The same things were measured in two ways. Each way mixes the same 9 hidden numbers, adds some noise and spreads widely along 6 directions of its own, which tell nothing about the thing.
(in the rows, 128 means zero)
Some things both ways: the first way, then the second way.
[100  97 142  78 163 162 163  85 165  62 132 117 115 101 135 147 135 160]
[130 155 155 157 130 118 132 157  96 106 120 146 175 146 122 116  95 126
 120  93 132]

[105 152 131 117  72 126  92  83  99 125 137 128 109 103 107  94 164 130]
[132 106 131 142 147 118 137 104 120 133 130 118 144 137 102 141  96 158
 100 115 149]

[145 105 100 140 136 128  79 156 140 111 145 140 165  83 154 138 141 116]
[139 139 100 150 138 107 124 135 154 129 117 152 155 130 147 100 121  87
 143 109  89]

[134  69 128 185  91 153 148 144 167 151 113 141 127 137 128 102 151  83]
[146  29 155 119 120  72 128 214 141 148 127 104 127 197 118  85 145 117
 190 101 130]

[153 137 127 113 161 136 116 104 117 114 132 139 121 134 164 134 112  92]
[143 129 128 126 130 111 117 128 103 153 111 204 118 159 145 117 159 121
 111 145 143]

[124 147 156  53 140 169 153   9  97  90 125 138 138  82 167 178 169  88]
[173 104 120 109 110  65 130 153 134 161  85 106 167 121  93 109  58 135
 196  66  97]

[183 124 110 179  97 150  93 129 157 136 158 147 117 138 135 116  67 125]
[186 135 152 133 145 165 126 113 187 157 130 129 149 203 150 112 133 125
  84 149 157]

[178 148  79 148 126 121  85 117 146 122 121 112 124 118 133 147 129 146]
[122  91 127 163 140  63 105 159 175  85 124 172 175 192 118 130 145 151
 122 114 107]

[105 148 181 147 151 130 158  45 147 126  70 128 148 181 155  69 165  84]
[117 195  87 135 143 154 127 102 123 127 188 171 134  86 111 143 106 119
  66 149 155]

[190 188  93 138 112 114 129  85 181 160 149 143 109 183 144 117 107  87]
[151 167  55  82 106 127 113 139 157 186 137 168 156  93 127 141  49 129
 129 125 129]

[ 57  96 178 117 134 137 102  93 125  90  86 115 138 101 118  81 184 137]
[ 81 127  66  76 139 123 101 141 103 121 187 188 143 132 128  99  60 123
 117 140 109]

[ 77 140 168  83  80 155 155  48 106 115 101 121 111 114 110  87 166 123]
[142 131  97 134 160 108 148 125 105 117 146  97 143 109  93 155  76 136
  84  92 144]

[163 142  98 133 119 155  96 102 147  79 136 139  94  82 147 128  79 160]
[151 122 118  86 174 151 148 105 105 170 153 171 150 179 112 108  85 145
  59 126 157]

[139 157  96  93 107 149 101  81 157  97 198 132 172  90 162 196 108 113]
[173 186 129 171 123 175 134  93 170 139  84 108 167 119 153 127  98 101
 117 123 127]

[ 56 132 155 142 140 104 103 116 162  93  98  81 136 157 121  66 141 132]
[ 71 169  83 163 167 111 152 131 120  68 172 194 151 122 139 175 146 103
  41 121 130]

[216 156  61 174 133 110 116 101 132 133 174 137 123 125 145 165 168 131]
[ 96  98 168 138 153 154 132 111 146 115 123 170 146 177 122  74 187 105
 124 138 130]

[142 121 110  78 131 153 126  72 145 106  99 131 104 116 160 193 126 116]
[159 144 172 166 100 105 101 138 149  88 152 157 146 163 121 117 166 109
 143 166 114]

[155  86  85 121  85 155 189 140 191 131 122  99  72 136 108 151 107 128]
[141 109  79  69 161 172 110 125 181 132 159 160 157 194 127  82 133 100
  94 148 130]

[172 150 117 148 150 144 125  84 172 121 141 148 122 186 142 134  89 158]
[162 186 188 139  94 181 105 119 118 135 138 144 156 140 104 129 113 159
 105 164 177]

[100 153 126 110 100  95  93 115 165 136 171 148 128 137 106  69 180 134]
[144 198 141 178 106 163 141 127 173 127 131 122 178 116 136 144  99 125
 109 117 143]

[144 128 109 116 123  99 141  81 182 149 155 109 103 183 134 167 141 104]
[124 155 140 184  95 132 112 126 159  82 101 132 166 124 137 134 138 107
 159 127 112]

[ 87 122 176  31 131 150 131  86 119  92 143 161 123  79 134  88 157 122]
[189 207 117 170 114 130 132 124 119 145 120 130 156 103 149 146  64 118
 104 113 129]

[ 75 132 114 117  63 155  75  98 143  97 121 125 138  79 133 136 139 122]
[165 117 179 165 120 145 133 102 117 179 136 104 124 121  76 131  83 195
 114 132 185]

[145 121 115 109 140 133 127 124 137 101 168 137 120 102 141 127 135 124]
[147 143 173 168  92 123 143 147 126 132 104 109 146 117 123 121 122 117
 166 112 141]

[113  77 187 139 192 129 151 117  92  86 142 104 151 119 127  83 161 147]
[113 143 165 164 109 176 133 106 130 123  88 104 163 107 115 113 107 138
 152 109 140]

Other things, the second way, with their names:
(581): [157 188 104 194 111 107 122 159 151  95 149 121 142 102 157 132 120  64
 135 128  98]
(96): [139 129 135 111 128 164 145 146 149 119 194 107 141 159 118 138 110 114
  87 149 167]
(476): [160 180 107 182 103  65 128 156 155 110 130 165 163  85 108 187 126 118
 123 108 126]
(14): [182 128 186 185 151 143 159 112 167 101 105  73 190 167  93 101 125  99
 125  76 116]
(263): [158 179 109 167 124  69 113 193  84 108 169 175 132 136 159 151 112 103
  90 126 122]
(172): [183 102  73  85 184 103 128 126 109 163 115 171 134 178 119 128 111 143
  53 106 144]
(708): [118 163  66 131 139 103  94  95 131  95 122 186 153 111 130 133  89 119
 107 134  88]
(442): [146 156 158 167 106  93 134 179 149  98 148 112 173 132  89 151 107 135
 124  92 144]
(747): [124 140  26  81 162 101 122 121 133 120 140 204 166 120 119 126 100  95
  93 102  94]
(899): [120 127  74 134 139  58 124 150 119 130 155 130 125  94 118 135  82 125
 125 102 107]
(572): [113  72 126 120  96 113 106 191 109  98 111 166 133 185 138 141 167 145
 149 140 167]
(114): [151 135 134 134 155 152 140  91 117 108 136 137 159 150  95 115 121 111
  94 121 135]
(336): [163 135 138 152 131  81 124 159 101  98 125 135 151 135 108 130 135 101
 126 108 107]
(51): [161 128  96 126 112  77 118 173  84 138 124 130 119 108 114 160  96 141
 129 111 151]
(423): [177 211 140 177 122 138 123  93 153 128 150 131 173 109 114 131  64 125
 105 124 125]
(484): [134 168 146 155 100 152  96 161 107  78 146 145 155 145 143 100 116 100
 139 142 120]
(296): [152 109 238 159  84 125 146 142 108 112 106 104 132 144  82 113 194 110
 186 125 156]
(601): [133  94  95 105 133 127 112 145 119 170 101 166 143 150 131  96 108 146
 148 120 140]
(192): [132  95 139 126 146  90 135 138  53 163 163 166 103 151 115 117 103 156
 109 134 153]
(401): [126 168 147 196 111 121  96 127 100  92 121 167 132 119 136 126 152 123
 118 151 129]
(1062): [114 127 140 119 121 133  93  81 114 162 106 169 131 126 106 126 107 196
 114 152 164]
(416): [120 130 125 122 110  73  86 184  94 114 151 156 141 137 115 120  91 147
 135 128 118]
(318): [148 130 181 178 145 137 163 137 178 136 131 151 165 196 144 110 173 101
 105 120 137]
(509): [117 128 105 114 150 113 143 112 134 114 154 154 136 120  95 146 142 110
 102 126 142]
(280): [170 112 145  86 106 137 111 169 126 150 112 128 160 155  94 108  93 154
 146 109 160]
(473): [145 152 109 116 122 132 133 154 153 127 154 162 173 147 134 112 100  91
 137 123 116]
(60): [150 178 126 143  95 128 124 137 177 130 158 119 158  86 101 136 105 101
 149 130 131]
(691): [150  93 139 140 117  69 135 145 131 128 103 161 149 144 103 138 146 131
 159 107 125]
(322): [100 120 126 127  95 135  89 170 129 108 129 159 116 162 163 137 152 136
 124 172 159]
(782): [119 129  98 124 161 128 170  88 173 155 117 151 163 124 131 108 113  86
 116  92  96]
(1250): [ 97  94 105 164 151  99 129 116 110 111 103 118 116 115 121 152 147 143
 102 113 143]
(26): [172  78 126 127 134  36 115 176 110  91 109 129 159 180  94 117 122 117
 159  82  93]
(998): [137 117 136 143 135  79 126 144  93 128 126 146 115 137 113 137 137 129
 117 119 140]
(488): [140 162 141 167  97  92 120 177 127  61 120 133 171 130 130 137 135  79
 157 108 101]
(1097): [142 209  76 137 166 179 118  59 139 109 176 142 158  86 114 122  65  98
  57 146 111]
(516): [ 88 178 144 135 131 208 129  45 103 171 134 145 120  63 107 104  92 146
 105 157 164]
(269): [177 190 162 145 145 181 131  45 135 144 153 111 147 103  74 121  94 130
  81 148 155]
(545): [141  77 133 120 146  99 127 146 137 108 142 125 158 178  86 124 110 154
 112 103 140]
(942): [179 136 161 129 145 156 144  72 207 181  66 163 180 173 119  93 153 117
 122 121 132]
(519): [146 169 170 145  77 153  98 144 124 102 133 120 132 136 129 136 143 115
 128 161 159]
(1102): [184 165 202 161  64 144 127 142 169 126 109 103 155 140 124 134 148 108
 174 140 147]
(404): [159 129 154 113 150 158 139  69 132 151 124 130 159 131  70  81 109 121
 131 115 129]
(923): [125 126  87 129 166  71 126 130  85 109 121 170 119 135 136 139 142 109
  78 110 117]
(1076): [170 174 126 136 109 147 113 143 149 171 167 133 114 122 137 143 104 131
  90 160 173]
(765): [141 155 183 170 125 187 116  60 165 113 121 154 149 145 115  99 183 112
 122 179 144]
(276): [162 225 168 165 109 203 122  85 121 139 167 159 140 134 147 135 103 129
  57 189 177]
(415): [122 147 153 142 113 148 114 112 150 150 130 162 151 140 144  83 123 114
 146 145 117]
(736): [136 129 155 170  89 117  97 189 112  71 187 156 107 160 148 122 183  90
 141 194 142]
(1150): [117  88  56 131 178  63 155 155 147 118  94 168 170 165 137 160 125 135
  86  65 119]
(351): [129 183 113 134 153 139 115 100 122 127 156 158 154 107 115  92  75 109
  96 124 110]
(909): [144 132  92 162 182 131 161  91 185 121 126 118 149 139 128 148 138 110
  56  99 136]
(762): [162 166 123 165 113 125 140  93 187 145  96 134 158  92 128 138 117 104
 153 123 118]
(194): [129 103 148 149 133 117 131 102 130 118 123 119 145 116  62 151 124 176
 117 116 157]
(1213): [112  84 176 125 116 141 130 182  90  95 178 128 121 195 114 121 162 128
 115 153 175]
(21): [141 163  83 152 130  84 100 133  93 111  81 126 164  88 127 141  46 140
 128  74  97]
(1239): [177 190 162 178  82 104 102 135 135 108 131 114 145  98  96 168 110 144
 135 139 145]
(760): [ 96  64  58  58 133  89 135 179  65 156 120 143 119 111  96 141  84 145
 147  89 151]
(925): [148 142 181 160 135 150 141 108 119 130 151 154 158 165 109 102 122 131
 111 136 148]
(1028): [135  79 135 142  98  61 113 224 124 112 157 143 120 177 141 116 146 116
 170 132 129]
(155): [135 139 183 152 100 128  93 147  68  90 142 164 135 157 107 123 143 149
 120 164 158]
(132): [141  70 104  83 152  52 128 169  87 135 112 128 134 161 101 121  92 140
 127  76 121]
(216): [137 148 177 161 126 156 164  98 147 145 148 123 141 123 106 138 127 132
 101 138 167]
(915): [153 134 129 150 139  81 141 145 133 117 183 147 131 144 107 155 132 110
  90 131 134]
(159): [139 126 129 177 131  83  92 134 139 118 130 150 139 152 123 127 125 164
 105 131 131]
(214): [119  94 134 113 132 148 120 114 158 138 113 122 130 164 127 124 146 138
 108 139 161]
(190): [134 154 119 163 118 106 111 137 117 115 140 136 135 132 125 175  96 168
  82 135 160]
(729): [179 129  93 121 143  94 124 158 102 149 114 167 158 146 118 105  86 127
 124  93 118]
(330): [145 156 121 129 126 134 113 139 103 122 148 128 132 134 133 145  89 138
  91 139 152]
(836): [121 120 165 200 139 105 156 114  92 122 129 129 109 117 113 162 154 152
  92 129 168]
(616): [ 81 134  91  66 147 169  80  94 142 133 189 200 112 153 129  93 124 131
  82 197 147]
(694): [147 157 162 160  77 162 134 142 158 148 172  62 125  88 124 123  84 102
 173 158 147]
(297): [152 111 174 147 127 119 162 110  96 168  91 144 112 132 118 126 174 121
 132 120 159]
(22): [128 154 144 129 123 137 145 144 140 117 146 164 166 153 131 127 129 102
 114 120 133]
(1178): [ 95 132 155 153 132 150 148 118 122 144 125 122 142 115 120 100 108 128
 135 109 140]
(917): [132 141 118 142 137 118 163 125 145 125 157 145 155 130 113 145 119 106
 102 124 134]
(618): [163 130 177 175 101  76 123 130 101 136  99  97 134 100  87 147 109 149
 157 109 140]
(620): [112  99 194 146  56 160  64 130 115 114 115 151 129 157 114  94 151 174
 192 195 162]
(859): [ 90  58 128 118 112  64 111 201  83  92 116 177  95 189 148 146 225 109
 139 150 154]
(901): [125 130 108 136 132 100 124 131 104 135 111 148 122 107 129 135 131 124
 127 123 134]
(823): [164 162 146 140 122 185 143 122 160 170 134 117 132 128 134 128 133 109
 105 146 179]
(126): [177 158 138 157  72  62  95 152 147 157 107  98 148  84 103 126  49 147
 195 100 107]
(633): [198 163  68 117 121  94 130 159 158 184  97 122 162 107 133 143  60 121
 125  83 125]
(186): [121 103 162 158 139 119 119 104  70 135  64 154 111 145 120 113 162 156
 125 130 146]
(131): [111 144 155 173  92 131 122 157 131 130 149 136 136 113 116 156 116 177
 121 145 174]
(111): [113  69 149 129 135 108 157 173  94 156 116 153 126 159 127 116 164 123
 141 103 158]
(1060): [124 153 129 154 144 141 143 112 160 119 130 175 177 140 113 130 126 127
  96 111 132]
(626): [147 123 101 121 104 155 129 134 110 189 101 143 119  95 121 157  98 167
 130 142 190]
(779): [137 134 130 174 171 132 163  72 182 138  96 168 167 142 123 118 156 122
  92 105 122]
(1034): [149 171 127 168 116  98 111 118 142 103 104 160 157 109 114 153 132 131
 115 124 127]
(315): [173 160 112 137 120  89 107 132 127 101 170 119 133 104 104 117 110  81
 132 130  95]
(478): [187 182 120 152  93 125 100 144 101 118 112 123 149  97 114 142  90 109
 143 123 133]
(421): [185 148 201 180 121 165 166 115 143 133 111  92 139 161 130 140 157 103
 108 125 169]
(447): [169 134 112 104 132  96 135 140 139 139 161 173 147 144 104 119 124  90
 135 126 119]
(143): [ 98 111 126 136 131 157 126 114 119 148  79 126 144 123 130 126 110 164
 118 107 157]
(761): [152  10 175  86 140 120 132 180  82 190 103 165 109 249 118  95 178 174
 126 137 203]
(88): [120 113  75 169 146  22 115 180 113 107  92 127 153 125 140 150  85 139
 129  62  88]
(291): [140 104  67  95 153  84 123 165 136 134 168 153 140 138 111 106 101  97
 132 108 104]
(835): [135 143  99 136 128 142 109  79 155 118  86 142 152 114 132 124 113 127
 126 136 113]
(309): [118 145 113 123 104 133  79 158 101 118 126 136 139 143 153 114  64 161
 117 137 138]
(33): [122 198  91 133 164 198 132  65 187 125 178 119 163 107 134  94  76  81
  72 135 111]
(56): [155 131 156 136 109 115 103 134 142 130 104 121 143 162 126 131 128 141
 122 130 136]
(604): [122 153 116 156 139 137 139 130 175 125 158 128 151 125 134 130 113 111
  97 123 127]
(228): [162 154 131 102 131 118 101 152 167 116 163 178 174 180 119 122 119 114
  92 145 129]
(1131): [136 186 139 154 100 212 113 100 126 137 129 147 123 114 153 123 143 114
 101 187 173]
(63): [140 152 164 173 112 139 124 112 101 140 127 159 104 122 135 127 170 122
 117 162 162]
(99): [151 156 159 150 114 168 100 101  82 143  84 143 118 141 143 113 133 145
  96 149 164]
(873): [166 150 135 180 131 104 151 129 110 117  84 102 160  87 101 121 127  87
 153  70 109]
(124): [147 153 131 160 133 144 153  97 128 113 115 118 156 106  96 150 117 113
 113 116 142]
(1229): [155 240  84 164 125 182 115  90 194 138 160 149 155  87 172 113  87  74
  89 161 112]
(153): [145 116 104 115 137  80 133 132 114 116 148 143 134 104  80 137 129 110
 139 116 127]
(1248): [139  82 148 118 125  72 116 173 115 157 102 165 126 187 125 131 148 168
 124 118 160]
(874): [131 154 157 183 158 139 168  71 159  88 133 147 167 134 107 133 172  88
 100 122 121]
(1004): [136 126  89 102  96 114  79 177 131 123 141 126 131 135 135 127  87 135
 147 145 133]
(1067): [150 119 169 157 113 134 134 142  78 167 104 143 107 147 128 120 145 154
 120 132 178]
(932): [123 130 109 143 153 118 134 124 113 100 148 152 144 130 109 133 138 115
  95 125 135]
(1237): [138 152 144 174  85 118 146 149 141 128  95  59 163  61  97 153  77 130
 185  73 131]
(253): [154 120  92 109 132 115 128 145 117 156 108 187 140 162 155 105 131 101
 130 129 121]
(1014): [175 153 106 124 142 157 130 114 167 156 134 143 174 144 105 133  71 139
  86 115 146]

Some of these things the first way, each followed by its name:
[209 130 100 183 153 135 102 140 166 139 107 157  98 184 135 104  71 168]
(228)
[136 156 105  63 108 149 108  87 103 114 130 167 140  89 140 139 167 150]
(336)
[184 139 100 138 154 149 178  59 145  76 185 107 100  98 151 181 135 111]
(1178)
[108 112 161 103 156  72 138 120 131 144 105 135  79 155  99  28 214 128]
(1060)
[110 126 166 142 143 130  74 103 163 111 126 168 129 148 144  71 109 134]
(276)
[153  87  88 165  95 116 165 165 214 139 153 100  45 161  94 100 115 118]
(604)
[116  89 160 124 117 137 161 154 144 149 100 133  95 177 117  47 105 105]
(51)
[142 140 109  88 130 107 117  95 133 135 109 125  78 145 144 133 135  99]
(691)
[194 118 114 138 129 146 192  97 146 129 114 114  65 129 136 114 123  86]
(899)
[187 153  91 186 110 105 105  81 165 174 161 124 142 209 150 176 113 100]
(835)
[147 114 110 140  91 162 134 145 143 120 136 136 110 112 129 103  96 116]
(761)
[159  95 126 109 129 130 194 109 212 151 120 144  89 161 152 127 125  73]
(581)
[136 135 190 113 172 136 151  47 111 138 119 153 135 180 154 109 140  88]
(1102)
[144 150  92  87  66 131 114 102 147 131 193 149  73 115 122 134 108 133]
(421)
[206 138 116 176 141 153 108 108 113 130 157 142 124 163 141 133  75 134]
(56)
[127 161 121 105  83 145 153  73  84 120 151  90 134 107 124 138 157  87]
(1250)
[ 95  94 161  72 165 143 192  71 134 103 103 129 144 127 172 149 170  93]
(873)
[ 97 127 155 129 125 132  85 109  63 116 132 105 129 136 106  98 160 117]
(1062)
[118 110 122  84 114 149 147  95 185 118 149 151 132 129 132 156 153 156]
(484)
[ 92  99 179 124 124 170 127  98  71  98  95 127 131 110 125  90 140 130]
(132)
[109 154 116 104 104 109 132 113 144 117 132  92 121 117 113  90 153 113]
(1150)
[225 132  92 202 135 134 154  97 193 162  90 155 119 172 170 127  99  98]
(291)
[118 159 139 108  91 123 145  99  87 159 138 117 108 174 108  86 152  85]
(859)
[130 130 159 101 156 185 113 137  83  65 116 143 165  47 153  65  94 118]
(1076)
[157 111 118 131 144 126 142  83 163 121 158 133  91 140 142 159 155  91]
(415)
[ 66  68 157  71 107 153 137 154 151 114  85 135 119 102 124  86 144 108]
(736)
[156 141 122  80 166 138 173  60 160  82 144 115  71 122 143 148 116 127]
(22)
[116 192 106  87  80 159  79  71 123  87 152 123 140  85 129 136 106 144]
(190)
[169 132 102 130 127  94 144  93 135 136 159 120  63 123 131 121 177  83]
(782)
[164 157 108 133 146 140 134 100 167 107 124 135 122 143 133 107 118 163]
(442)
[ 24  88 152  49 101 137 117 118  83 100 126 118 108 116 108 129 194 131]
(296)
[118 146 122  45 158 124 161 119 156 110  89 111 107 131 144 109 134 102]
(476)
[112  98 119 123 125 127 118 154 136 107 104 110 107 114 125  97 122 150]
(932)
[120 112 120 130 125 142 150 134 126  85 191  69 128 110 111 132 116 128]
(143)
[132 183 117 122 112 112  87  86  82 133 110 131 131 128 134  90 163 128]
(509)
[127 123 126  99 130 168 127 111  91  82 123 116 119  83 142 134 114 121]
(998)
[111 100 156 118 146 136 190  75 149 135  48 101  83 190 151 127 130  81]
(153)
[ 80 123 137  47 117 129 112  90  88 103 148 118 125  77 132 154 206  86]
(942)
[145 151 137  95 133 169 161  69 126 111 125 147 162 130 142 124 131 146]
(280)
[112 147 114  98 121 135 149  79 146  98 168 108 153 113 145 154 149 116]
(1237)
[ 97  94 148 135 123 151 152 134 167 103 139 111 127 135 136 100 101  95]
(823)
[152 107 136 142 151 142 142 107 139 121 150 125 142 159 137 135 113 142]
(21)
[105 139 128 109  65 164 174  49 140 120 157  70  99 145 114 172 128  75]
(214)
[195 154 109 166 169 132 155 106 179 100 138 106 117 150 151 106  76 118]
(131)
[132 108 133 120 139  86 168  87 152 140 121 103  66 161 127 120 186  72]
(779)
[126  93 117 173 130 157  83 163 146 110 120 135 144 134 121 106 120 154]
(416)
[131 161 157  83 140 127 132 110  78 128 120 134 164 119 124  51 150 135]
(572)
[142 117 138 151 109 164 155  80 176 126 168 127 137 168 118 140 118 128]
(309)
[146 109 155 112 154 149 211 126  90 103 112  94  87 125 116  58 107 121]
(760)
[118 110 109  82 155 139 108 149 122  89 117  99 125 108 141 145 105 141]
(1034)
[131 103 103 117 108 104  99 134 181 129 134 153  57 131 116 105 145 155]
(925)
[141 150 100  52 107 151 179 126 132  99 159  94 105  88 132 116  95  98]
(626)
[133 101 170 125 167 162 154 129 101  93 134  99 145 119 129  83  97 111]
(322)
[116 147 113  97  79 153  74  94 113  93 131 157  93  58 138 117 137 123]
(192)
[159 160  88  49 122 139 187  47 188 119 158 122  84 148 144 203 129 128]
(488)
[148 116 156  71 147 147 197  73 146 135  96 162 108 131 145 101 167 104]
(729)
[207 132  81 136 116 132 174 124 165 144 162 119  84 147 119 132 123 113]
(88)
[218 161 109 120 169 122 149  69 161 119 137 164  96 128 160 117 118 133]
(473)
[100 111 129  71 108 166 151 110 136 104 149 109 111 140 116 146 106 141]
(519)
